All rows are made from the same 7 directions, up to rounding. Whole rows:
In the rows, 128 means zero.
[[181 197 174 121 125 101 104 127 105 148 157 114 126 148 164 128 113  80
  161]
 [143  53 134 136 141 181 135 156 121 172 146 115 114 171 120 117 182 151
  108]
 [116  52  70 144 165 146 136 144 135  82 165 118 104  93 136 138  92 170
  127]
 [112 124 156 104 102 149 130 110 166 154 147 112  92 132 116 120 157 119
  104]
 [128 106 150 127 122 172 149 135  70 102 119  87 160 146 109 156 181  87
  124]
 [ 47 106  68 148 116 159 151 139 134 104 110 107 164  67  99 147 138 153
  103]
 [143 108  90 128 135 124 121 120 160 142  80 155 162 109  99 102 146 178
  143]
 [114 122 155 112 127 115 129 114 151 109 181 130  48 138 154 133  84 112
  107]
 [ 64 122 120 156 120 147 138 165 130 174 160 124 104 138 146 131 123 141
   82]]

The start of a row, then its end:
[ 81 151 136 111  99 129 145  99 133  85 114 112 130  98 108 150]
[130  97 113]
[ 97 126 130 137 120 140 150 134  87 100  95 125 161 135 111 151]
[146 108 114]
[ 84 136 165 127  96 179 142 143 113 161 174  70 111 139 131 148]
[173  84  91]
[147  78 105 149 167 156 130 163  84  91 197  83 112 119 161 155]
[101 123 142]
[165 171 168 158 144 102 120 169  52 166 119 155 150 205 168 130]
[118  97 137]
[114  69 115 127 126 165 138 133 154 158 115 132 123 138 100 112]
[174 165 103]
[132 106 138 116 126 140 133 118 134 122 126 125 117 137 116 127]
[145 127 122]
[112 122  67 157 138 165 123 163 117 131 175  63 167  59 139 145]
[127 143 147]
[ 66 187  98 145 113 106 134 130 120  94 133 114 150  70 141 155]
[ 80 111 125]
[218  98 133 113 143 155  93 132 172 203 166 105 117 137 130  85]
[174 161 163]
[ 62  99 123 139 117 149 142 145 157 163 155 133  81 137 132 124]
[127 151  74]
[111 108 123 154 140 145 134 165 101 149 157 121 118 150 150 136]
[123 132 109]
[116  41 115 121 127 200 151 132 126 121 123  91 138 127  85 134]
[202 143 108]
[ 85 173  93 165 119 129 118 167 134 188 150 115 153  97 151 124]
[113 147 119]
[134 184 129 133 111 123  96 142 177 221 175 111 115 109 155  99]
[126 142 134]
[122 133 184 124 118 113 138 129 114 159 103 174  98 207 132 119]
[139 112  94]
[165 165 109 135 151  75 115 121 106  85 100 158 159 114 143 131]
[ 75 127 172]
[100 123 145 156 121 138 143 164  93 191  75 169 158 197 118 117]
[171 140  90]
[ 88 116 113 170 141 119 151 167  70 132  68 179 169 174 126 137]
[126 144 100]
[141 203 159 113  97 122 116 112 122 144 123  99 160 114 125 132]
[150  82 148]
[162 144 110 134 140 121 106 137 139 149 155 114 136 106 146 117]
[114 140 158]
[165 189 177 127 131  79 120 124  81 116 110 158 133 176 155 134]
[ 98  81 147]
[108  53  89 131 149 166 147 133 118  63 159  92 115  93 119 154]
[121 140 123]
[148 128 175 108 124 120 142 106  90  84  97 140 127 170 116 143]
[142  84 128]
[142 156 128  95 119 101 113  83 179  90 151 117  97  78 130 125]
[ 92 119 151]
[113 172 170 106 102 114 134 101 121 102 126 120 115 132 127 144]
[124  78 121]
[112 136 128 156 125 127 133 159 107 188  78 167 166 172 121 112]
[157 149 108]
[ 83 138 135  86  84 121 140  67 200 115  68 153 121  99  71 113]
[157 137 103]
[144  91  69 133 164 124 121 127 137  61 170 106 117  65 143 141]
[ 72 153 161]
[141 103 164  67 100 154 142  60 156  64 109  95 114 108  75 139]
[179  90 131]
[ 29 162 105 145 106  94 150 124 140 109  84 175 130 109 121 139]
[ 85 139  84]
[ 92 178  80 159 119 140 117 160 124 154 162  78 173  60 146 141]
[116 130 141]
[153  66  89 128 160 119 123 124 161 117 114 165 113 124 119 105]
[111 188 137]
[144 106 190  93 101 176 133 110 141 159 155  89  92 163 110 124]
[199  93 108]
[ 88  99 136 138 126 170 155 147  78  89 163  80 120 131 133 169]
[138  90 103]
[105 176  98 134 119  97 103 127 194 170 165 134 101  78 153 106]
[ 78 160 130]
[ 73 144 149 153 118 145 148 162  75 129 163 104 116 151 155 161]
[119  87  92]
[166  98  68 116 147 147 111 111 164  88 159  78 147  40 115 127]
[123 157 179]
[144 170 192 113 103 113 124 117 124 178  96 156 125 190 124 111]
[162 100 115]
[119 142  99 162 160  96 122 160  98  99 178 132 107 115 184 147]
[ 41 129 138]
[156 181 142 139 124 128 110 148 103 166 152  98 156 128 152 130]
[135 101 153]
[161 179 159 113 118 108 117 111 113 121 121 120 144 132 133 132]
[129  89 154]
[160  93 100 138 162 134 133 137  82  61 134 109 152 111 133 151]
[110 124 161]
[128 161 148 111 105  95 124  98 165 161  56 186 141 150 100  97]
[147 143 120]
[196 159 128 108 134 118 112 101 107  79 113  96 180  92 117 138]
[136  97 193]
